The same things were measured in two ways. Each way mixes the same 10 hidden numbers, adds some noise and spreads widely along 6 directions of its own, which tell nothing about the thing.
Some things both ways: the first way, then the second way.
[  8   4 -28 -10 -22  24 -16   2  -6 -24   2  16   6 -20  -9   1  14  -9
   2   4  13 -16  13  21   6  31 -23  -7]
[ -2  14 -23  26 -10 -27 -26 -10  25  13  26  11  -5  -9  16   2 -10   9
  -6  11  14   8  12  21 -10   2  16 -20]

[ 16  18   9 -15  -9 -18   9   2  -8   6   8 -44  -5 -17   0  11 -18   6
   4   9 -13  13   0   6   5 -25   4  -5]
[-19  -4 -13  41  11 -21   7  -1  42   2 -10  22 -10  -2   0   0  -6  14
 -11 -16   9 -18  19  -2  -4 -10  24   2]

[  6 -12  20  -1  14 -25  23 -13  -2  -4  15 -19  12   2   9   6   3 -12
  -6  10  -1   2  28   5  -7 -17  -6   2]
[  7   5  -5  -9 -14   1 -26 -17  -4   9  38 -23  -9   0  -5  14  29   5
  17  -1  30 -19 -18  14  17   4 -27   8]

[-19   4 -14  19   2  -8  -6 -12  28  -1  10  33  22  22 -10 -26 -13 -25
  34 -21   4  12   4   9 -28   9  -4  -6]
[ 14  -5  -5 -11  -6   7   5 -60  10 -17  48 -11   6  -6  -5  10  21  11
  11   7   7   3  17  13  12   6  14  -4]

[ -7 -23   2  25  20  11 -19  -8 -15   5   2   4 -22  10 -22   9  13 -12
  19   4   7  -5 -29 -35  26  26  10   0]
[  8   7 -11 -20   2   0   7 -22  25   3   9   8   7   4   8   6  -1  -7
  -2  11   7 -15  14   4  -8  -4  18  -6]

[  0 -11  21  12   9   6   3  10 -17   6   3 -11 -12   2  -6   8  14   0
 -14  17   6 -14  -8 -11  13   0   6  17]
[ -9   2 -15  -7  -2  22  34   7 -10   9 -15   7   5  14  17  -5   1  -3
   7 -10   2 -12   9  -5 -26  22 -12   6]

[-21  12 -21   9  28 -28 -24 -23   9   7   7   0  12  -6  14 -11  -8 -41
  28  -1  -2  32 -13  10 -37  -8  14  -7]
[ 23  33 -16 -26   2   1 -17 -24 -15  23  36 -22   1   9   8  18  17  -7
  29  13   8  -1 -16 -14  20  24   4  -6]

[ 11   6   6 -26  -1  -2   6  -9  24  -3   8   5   5  -7 -11  20  19 -15
   0  10   5  12  37   7   3  -3 -23  -9]
[ -2  17 -42   1   1  -8  -1   2 -12   4   8  19   3  -3  14  -1 -18 -10
  -1  14   3   6   3   8 -24  34  14 -24]

[ -1 -19  18  35  20   0   6  -9   3  12  12   9  -3  32 -21  -4   6  -3
   4   3   3   4  -9 -29  20   3   4  11]
[ -6  -5  13 -28   1   4  32 -36  11 -14  12  15  14  16   6   3 -18  -5
  -7  30 -11  10  32  -2 -21   7  30 -16]

[-17 -18  11 -44  -3   0  15  -6  17 -23 -18  36  15  -2 -12  13  30  12
  10 -22  -7   8  13 -21   5   9  10 -16]
[-19 -23  -1  29  -3  38   2  10  -5 -10  -2 -10  17  14   5  10  34  -1
 -17 -13  -8  -8   2  20  -5   5  -5  -3]

[ 22  22  -1 -15  -6 -27  -9  -1  10  12   4  -7  15  -1  23 -25  -5 -11
  -4   1 -17  19  12  21 -13 -19   8  -4]
[ 15  36  12  35  -4 -11 -40  25  27  31 -19  -6  14  -4   0  12 -17  12
  -7  10   7 -12  -6  -5 -13 -22   5 -29]

[  6  -1   7   2   7  -4   0 -12  -1 -10   2 -10 -18  -5 -23  -3  25   1
  -2  -6 -12  12  -6 -26  16 -13  30  -4]
[ -2 -26  -4 -11  -2  -4  23 -33 -18 -10  47  -4   1   9  -1  22   5  11
  15  -3 -18 -16   5   9   0   4  12  -1]

[-13   0   2 -15 -25 -16   0   8  13 -21  -9   5  21 -17  16 -17 -16  17
   6   0 -10 -42  20  34 -19  -5  -3   4]
[  1  -2   0   1  -1 -11 -18  27  21   1 -31  18   0  41  16  -8   0  -7
  -9   6  27 -14 -24 -23   6   3  21   5]

[ 11  20  -1  10  -7 -17   0  -9  22   7  23  -9  13  13  -6 -17 -22  -1
   4  -4 -11  27  -5   5  -9 -22   6   2]
[-12  15   6  38  15  -9  23 -23  16  11  19  -7  -5 -26 -30  27  -2  34
   2 -16  -6 -13  32   7   0 -19  -7  -4]

[-23  -6 -10  14  -5  10  -1   4  10 -17   4  24  11  -3  -2 -17   4 -13
   1  -2  18 -15  21  24 -20  18 -10  14]
[ 26 -22  -7 -11 -39  21  16 -11  -9  -7  21 -10  16  30  12  -6  14   1
  11   1 -17   8   7 -10 -16   7   3  11]

[ -6  16 -29  25 -22   2  -5   8 -13  -5  16 -18  14  -9  13 -22 -48   0
  12   4   0 -16 -11  37 -29 -14  -2  -4]
[-27  23 -18  34  20 -31   9 -25  11   5  12   9 -13  -3 -22   9  -6  21
  -2  -6  28   3  14   9   8  -2   2   2]

[  5  11 -13  31   3  11 -12   5 -26  12 -11 -12 -10   1  15 -14 -17 -28
  -1   9  28   1  -6  25 -23  11  -7  -5]
[  0 -14  -6  -4   5  11  -6 -16  22   4  30   3  -3  -8  21   4  10   0
   6   2  16  -5  14  25   2  22   4  -3]

[-18   2 -16  11   4 -20  -9 -27  44  -8  20  17  15  10  10 -30 -12 -10
  10 -11  -9  14  17  15 -40 -28  20  -9]
[-10 -22   0 -35  11  -7  14 -29  -8 -16  31   3  -9  14 -10   8  -8 -18
  20  16  -6 -25  -6 -22   1  24  24   2]

[ -8 -20   4   0 -22  23  -3   1  34 -20  -7  33  -3   3   4 -10   8  12
 -19   5  24 -35  42  25 -10  21 -15   5]
[  6  19 -35  -1   8  21   2  29 -24  14   6  -8  -4 -25 -22  25  12  -6
   3 -12   8 -26  -8  13 -10  19 -45  -3]

[-20  11 -11   3 -10  -8 -24   5  17  -6 -11  27  17  -6  12 -30  -7 -19
  16  -6   5 -22   3  33 -37  15  -3   5]
[ 25   9 -15 -21  -4  15  -1 -11  -8   8  19  -7   8  14  22   7  20   3
  18   0  13   2  -9   0  10  24   1   1]

[ -9  -8  17   4 -14  33   7  23 -18   2 -22 -18 -35 -12 -21  24  -8  24
  -1  10  20 -20 -11  -9  24  15  -4   3]
[ 23  -8 -17 -16 -29  -2  40   5  11 -26 -11  37  15  33   4  10   1   4
 -37  14 -39  15  31 -24 -17 -16  43  -8]

[  9  19 -34 -11 -20  23 -30  -3  -5  -6  -7   2   0 -20 -12  19 -17  -6
  23  10  12  -2 -21  15   4  19 -25 -26]
[ -2  -2 -17  29  26   4  21  31 -15   8 -24  17  25  24   3  12 -21  15
 -12 -11  10   6  -2  23 -11   4   3  -6]

[ 12  24 -23 -27 -27  -6  -7   2   6 -11 -10  11  20 -11  21 -25  -3  -1
  -8 -12 -10  11  13  32 -27 -15  11 -21]
[-51  14 -11  58  39  -2 -23  -1  13  18  14  -1 -18 -37   1  12   3  11
   2 -14  29 -14   4  32   6  32  -8 -21]

[  1 -17   8 -20  -3 -25  -8 -16  21  -5   7  -5  11  -5  22   7 -14   1
  13   8  -5 -17  22  13 -10  -1  -9 -11]
[ 14 -17   5  -2   4   9  -6  16  23   6  -4  -6  12  21 -10  12   7  -5
  -6  -3  15 -25  -6   8   4 -22  -5  14]

[ -8 -16  25  -1  14 -13  21 -17  45   3  32  -5   8   3 -15  30   2  13
  -6  32  -1   5  42  -4  19 -18 -26  23]
[ 13  -3 -14 -15 -14   6  43 -38 -13  -5  37 -11  -2   3 -17  21  21  12
  18 -13 -28 -16  21 -19  -1  -4   0  13]

[ 30  -5  22 -19  -6  -5   8   9 -21  17   0 -10 -11  18  11  -5  17  -1
 -18 -12 -13  15  -3 -22   6 -16  30 -17]
[  9   0  18  -2 -27  13   1  22  -4  -6 -24   6  32  22  -6   3 -25  -1
 -25  26 -10  -1   5   7 -45 -20  -4 -25]

[ 11  11  36  -6   5 -38   9  11 -10  15  -7 -17  -2   8  -3 -25  14  -8
   8 -15 -28   5  -5 -15   7 -12  30   9]
[ 14  19  -4   8  -3   7  -8 -34  15   5  17 -10   9  -6  14   6  16  18
  12  -2  18  -2   7   9   6   6   9 -11]

Other things, the second way, with their names:
(288): [ -8   6 -12  13   6  31 -17  33  17  24 -23   4   5  -9  41  -1  10 -16
  -3  -8   2 -30  -4   6 -23  27   1 -21]
(372): [ 18 -20   6 -10 -15   6  20 -30 -12 -12  34 -12  19  30 -14  12   3   6
  10  11 -14  10  10  -2   1  -7  12   7]
(30): [  5  24 -12  -7  16 -17  -9 -30  27   4  36  18 -13 -18  18  19   2   5
  -1  23  -7  17  24  -9  18  30  47 -29]
(34): [ -6  -7  16   5  16  27  28   0 -35   4   7 -12  41  22  -7  33  -7  13
 -11   4 -14   4   7  40 -16 -11 -10 -19]
(356): [  1   5  21  12 -41  13   6  16   6  -4 -29   6  21  27  13  -4  -4   6
 -23  14 -26  -3  11 -20 -41 -18  11 -22]
(287): [ 12  13  -3 -14 -14  -8 -21 -18 -23   4  43 -21 -13  19  -2  17  30   7
  24   7  11   1 -26 -22  32  21  -3   6]
(550): [ 14  -7   8 -40   1   5  10  -6   7   2   6   3  13  39   9  12   2 -22
   0  23 -15  -8   0 -24   0  -1  31  -1]
(135): [ 14  39   8  18   9   0 -14  18   8  33  -5 -15   5  -6  -7  34  10  19
   2  -7  -3 -21  -7 -10  10 -18  -8 -14]
(203): [-18 -23  16  25  -4 -12 -13 -26  36  -1  35  -3  -3   0  -5   2  -4  10
  -4  10  14   1  23  25  -3 -10  10  -2]
(134): [ -8   9  -3  25  -8  -4 -17 -21  38   0  31   2  -7 -14   1  14  23   0
 -18  15 -22  12  34  -7   8   1  34 -22]
(333): [ 11  12 -29 -25  32  20  23  19 -20   8  -6  10   9   7  -6  12 -10 -13
   5   3  19  -1  -3   6  -3  36 -14   1]
(526): [  5  -6   5 -34 -28   1   3 -20   6  -3  28  -3  -5  20   9  11  24   0
  -3  11   6 -15   3   2   0 -11  -6   7]
(339): [-10  -1 -25   5  20  -4   9  -5   1   1  25  14  -4 -23 -16   6 -29  -3
   3  12  12   2  19  23 -18  29  -4 -12]
(213): [ -5  20  -1 -20  -4  -7 -10   0   1   0  -8  18   3   4  16   4 -16  -6
  -8  25  11 -16  -8  -2 -22  13  13 -30]
(208): [ 20 -16 -11 -10 -41  15   6   6   7 -24 -22  12  14  37  16 -10  21 -10
 -11   2 -23 -18  -6 -41 -18  -2  32  -2]
(211): [-16 -23  11   8   8   4   0 -26  19 -10  15   2   8  16   9  -6  -3   0
   3  10  16   3  10  13  -1  15  22  -3]
(559): [ 28 -13   2   3 -23  18  14 -19  21  -9  17  -8  21   0  -9  19  24  21
 -14 -10  -6 -13  23  24  -6 -38  -6   4]
(597): [-18   4  11  12 -14  -2 -11 -52  38  -7  33  -8 -12  -2   0 -11  17  -6
   9  19  -3  10  28 -27   3  16  31  -6]
(590): [  3  27 -33  21  25  26  -3  30  20  17 -17   7  -7 -33   2  17  24   0
 -10 -21  16 -20   7   8   5  24 -17  -6]
(103): [ 16  25  11  35  -9  -8 -23  14  36   7 -17  11  20  -4   1  21  -3  32
 -39   6  16   1  12  33  -8 -44   4 -28]
(491): [ 21  31 -12 -31  -6 -11  14 -26   4  10  20  15 -13  12  30  -6  -8   3
  27  23  -3  28  15 -46   4  50  34  -8]
(557): [  3  25 -21  45  -2  13   6  21   2  31 -12 -14  17  -4 -11   7  -8   0
   2  -9 -18  -1  18  -7 -28  -5 -11  -8]
(511): [  5  41 -24   5 -16   7   8  29 -10   5 -39  18  13  23   6  -3   1  -3
 -23  12   1  19   2 -23 -21  12   2 -15]
(220): [-19  -9 -12  10  17  22  32  -3 -29  -7  17   3  24   7  -1  34   6  -2
 -18   4 -46   5  20  19 -14  10  20 -28]
(443): [ -1  -6   1   0 -11  12 -16  34  22   4 -34  13   7  21  18 -15  -9 -17
 -10  10  20 -21 -12  -7 -25   8   2  -6]
(7): [ -9  18 -26   2  19  31  27   6 -30   7 -24   3  24  13  15   5   0 -10
   2  -5  -7  -6  -3  -1 -22  33   3 -17]
(141): [-21  16  -5  -2  10 -21 -22   1  -7  10 -17   7  -3  30  23  -3  -7  -7
  12   5  33 -33 -41 -12  -3  15  17 -12]
(44): [  1  14  15  -3   5 -14 -14 -31  21   4  15   1  -5   4  16  11   5   9
  12  10   3 -17  -3 -21  13   7  37 -17]
(210): [-14 -10  14  32  -1  -1  -3 -28  57  -7  26   6  -9 -19  -7  -4  -3   2
  -8  17 -18  17  51 -15  -4  11  38 -13]
(346): [ 34  -1   9 -23 -35   4 -12  -9   7  14  27 -10  11  17  30  16  19  16
   5   5   4 -13  -5  15  -4 -19  -6  -4]
(585): [ 21  39 -25  15  -2  16 -18  33 -19   9 -28   5  24   7   8   1  -6   5
 -10   9  22  17 -17   7 -15  24 -10 -27]
(233): [ 13  -3  -5 -33 -13  -3 -10  -4  13   2  22   7   3  10   8  11  -5 -22
  -6  30 -12 -12   5  -5 -14   2  21 -16]
(493): [ -6  18 -31  12  13  27  -3  10 -12  11  -9  -6  14  11  11  -5  10 -23
   7   4   1   8  -3 -13  -7  44   8 -10]
(296): [-17  44 -43  32   5  -5 -31   3   2   6  -7  12   1 -20   8  -1   1  -4
 -16  10  25   6  -4  16 -14  28   5 -36]
(556): [  9  12 -27  -1 -10   0  22 -21 -10 -10  10  15   8  21  21  -1   9  12
   0   4  -5  24  12 -11  -1  25  29  -8]
(331): [-28  -7 -16   8  25   1   2 -15   1 -12  15  15  -8  -8   3  -2 -10  -5
   3   9  19   4   7  11  -2  46  17 -13]
(316): [  6 -20   8  -1  11  10   6   0  28  -4   0  17   4   1  25  14   9  17
 -10 -10  12 -23   7  23   4  -1  16  -7]
(593): [-15  45   2  51   9 -10 -34  17   7  28  -5  -8   2 -19  -2  24   0  19
 -10   1   2  -8  -5   7  -4  -4  -2 -38]
(464): [-17  -3   3  44   7  -3  18  26   9  -2 -33  14   5   3 -26  -2 -30  14
  -9  -9   3 -13  10 -11 -27  -4  -3  -3]
(102): [-10  43 -12  31   2 -11 -21 -23  -6  11  21 -12   6 -13  -9  24  13  14
  -5   8  -2   4   2   7   4  -1   9 -33]
(62): [-45   5 -16  22  32   3  17  25  44   3 -40  43 -22 -14  14 -12  -8  -6
 -25  -7  30 -13  27   2 -16  31   4  -1]
(433): [-42  -5  -4  43  28  12  -6  19  55  13 -14  17 -15 -23  12  -1   7  -6
 -20 -10  19 -13  30  19  -6  19   3  -5]
(345): [-29   3   8  -2 -26  -5 -15 -48  42 -22   3  16 -11  16  42 -16  35  -6
 -16  17   3 -12  11 -22  -3   8  55 -21]
(257): [ -4   1 -22 -18  17  -1   7  -8  -2   0  23  16  -2 -11   4  11 -19 -15
   1  20  -5  -4  12   9 -14  33  16 -22]
(487): [ 17  12 -25  14 -12  16  -8   6 -19   5   6 -16  21  14 -11   1   4  -8
   7   4  -1   9  -7  -4 -11  13  -6  -7]
(272): [-26   0  -5  -9  12   4  14  23   2  13 -21  18   9  28  13  -1 -19 -19
 -14  15  14  -4   5  12 -27  11  -4  -4]
(173): [ -7  -3  25   7  -6   1 -10   5  23   5 -22   4   9  37  19 -10  -2  -4
  -1  12   9 -10  -7 -26  -6   0  26  -3]
(176): [ -8   5 -18  -2   7  28  19  27  12   3 -33  22  -1 -11  15 -11 -10 -20
  -3   0  -7 -20  14 -22 -35  41   6 -14]
(335): [  5  31  -3  16  -4 -16 -21  -3  27  22  21  -7 -17  -7  -7  20  22  13
  -1   2  10  -2   7 -12  22  -8  -2   0]
(249): [-41   9  -8  32  23  -5  -1  -8   0  26  22 -16 -12 -11 -16  15   6  11
   7 -15  36 -18   4  38   1   1 -42  11]

Some of these things the first way, each followed by its name:
[ 18   3  20  -5   5  14  11  10  -8  27  -8 -24 -27   3   8  21   4   1
 -27  21  18  23  14  -2  13  -7  -6   1]  (176)
[  4  -4   0 -41  12   7   1 -18  28  13  -9   6  -3  -6   1  47  14  10
  -5  27   4  33  24 -11  18 -18 -17 -24]  (220)
[-14  18 -30  15  -2   3   0   2 -21  -7  -5 -25   7 -23  24 -10 -29 -10
  -3  13  14   8   2  42 -34 -17  -1  -4]  (287)
[ -6  13  -4  14   9 -13  15   1   4  20   2  -5  14   7  19 -17 -15  -5
  -4  12  -5  20  18  20 -20 -34   4   1]  (102)
[  1  26  13  36   9 -15  12   5   8  14   9 -26  10  -4  -1  -9 -22 -15
 -10  32  18   5  19  36 -11 -11 -31  37]  (491)
[  6  24  -8 -31 -18   1  -9   5  11  -1 -14  28  17   2 -11  -4   5 -21
  22 -24   2  17   1  11 -17  16 -12 -22]  (585)
[-15  -1   7  11  24 -29  30  -5 -18   2  12 -23  10   9   8 -21  -3 -13
   8 -20 -13  44  -3 -12 -13 -21  36   7]  (597)
[ -5 -24  30  46  32 -14  20 -11 -15   8  13 -18  -1  22  -3   1  -3 -12
 -10  19  13 -10  -1 -12  -4 -15   1  17]  (272)
[ 14  -8  -8 -34 -11  -4  -4  -8   0 -15   3   6  13 -10  -2  14  11   4
  13  -4 -12   2   7  -6  19  11  -6 -19]  (211)
[-22 -12   2   2   6   7  18  -6  12 -16 -12  16   7  -1 -10   0   7   8
   4  -4  13  13  20  -1   8  15  -5   8]  (134)
[ -3  18 -42   2  20   4 -18 -20 -19  11  13  -5  19  -3  -1  23 -19 -27
  26   9   5  56 -37  -5  -9  -6  -7 -25]  (173)
[ 26  -6  10  -8 -18  17  21  -2  -3 -17  14 -17 -11  -1 -35  15   9  30
  -9   0  -5   8   7 -25  51   5  -4   0]  (464)
[  6   2  17 -12 -13 -18  27   1  11 -13  -1  -9   7   2   6 -26  -2  13
  -7 -21  -7  19  30   7   3   1  13   9]  (210)
[ 24  -1 -21 -27 -14  29 -21   1   6  12   4  20   5  -1   6  32   9   3
 -13  31   7   1  12   7  17   1 -29 -22]  (213)
[-15  -6 -12  11 -12  -7  -8   1   9 -13   5   7   7  -3  14 -32 -14   0
   8  -9  -4 -20  11  22 -22   3  14   2]  (372)
[ 11   1   4 -29  -3  -6 -12  -6  11  14   6   5   2   9  -4  21  -4 -15
  23  -8  -4  21  -7 -12  -1   7  -6 -25]  (559)
[ -5   5  -8  10  -1  -1 -20  -5  12  -1  -7  10   4  -3   1 -15  -3   7
   1   9  -2  -1 -11   7   3   3   7   8]  (135)
[ -4   1  33   1   3  -7  33  21 -13  16  -4 -25   2   2   6  13 -13   7
 -13  16   7  -3  14  10  -5 -19 -10  14]  (511)
[  8   3   9 -40   7  -5 -13  -4  16   8 -17  21   2  -7  10  13  34 -11
 -11   9  -1  16  16  -2   2   3  -1  -7]  (288)
[-11 -11 -21  17  28   8 -29 -11 -33  19  -6 -29 -27 -13  24  20 -19 -15
  12  23  13  16 -35  -6  -5   0  16 -18]  (550)
[-14  -3   3  33  28 -14  15 -15  17   9  25 -10  10  10   3  -6  -8 -19
  -2  20  14  23  28  14 -11  -8 -15  25]  (557)
[ 19  22  15   8   2  -8  -1  -5  18  24  -7  -4   4  13 -10  10 -17 -12
   7  17  11  11   4  10  -4  -9 -29  -7]  (316)
[ 14 -10 -14  -6 -11  32 -24   0 -13  -8 -16   3 -34 -13  -2   5  19   3
  -9   4  13  -8  -3  -9  22  25  10 -16]  (257)
[-26 -27  -2  24   6  14  -8  -8   5 -21   8  38  13  15 -16  -6  16  -7
   6  -5  12 -25 -12 -10  -9  19   3   8]  (526)
[ -5  -2 -16  20 -13  43  -4  -2   0  -9   0  22   8   9 -28  26 -20   4
   8  12  38  -3 -17   6   5  32 -43  -6]  (62)
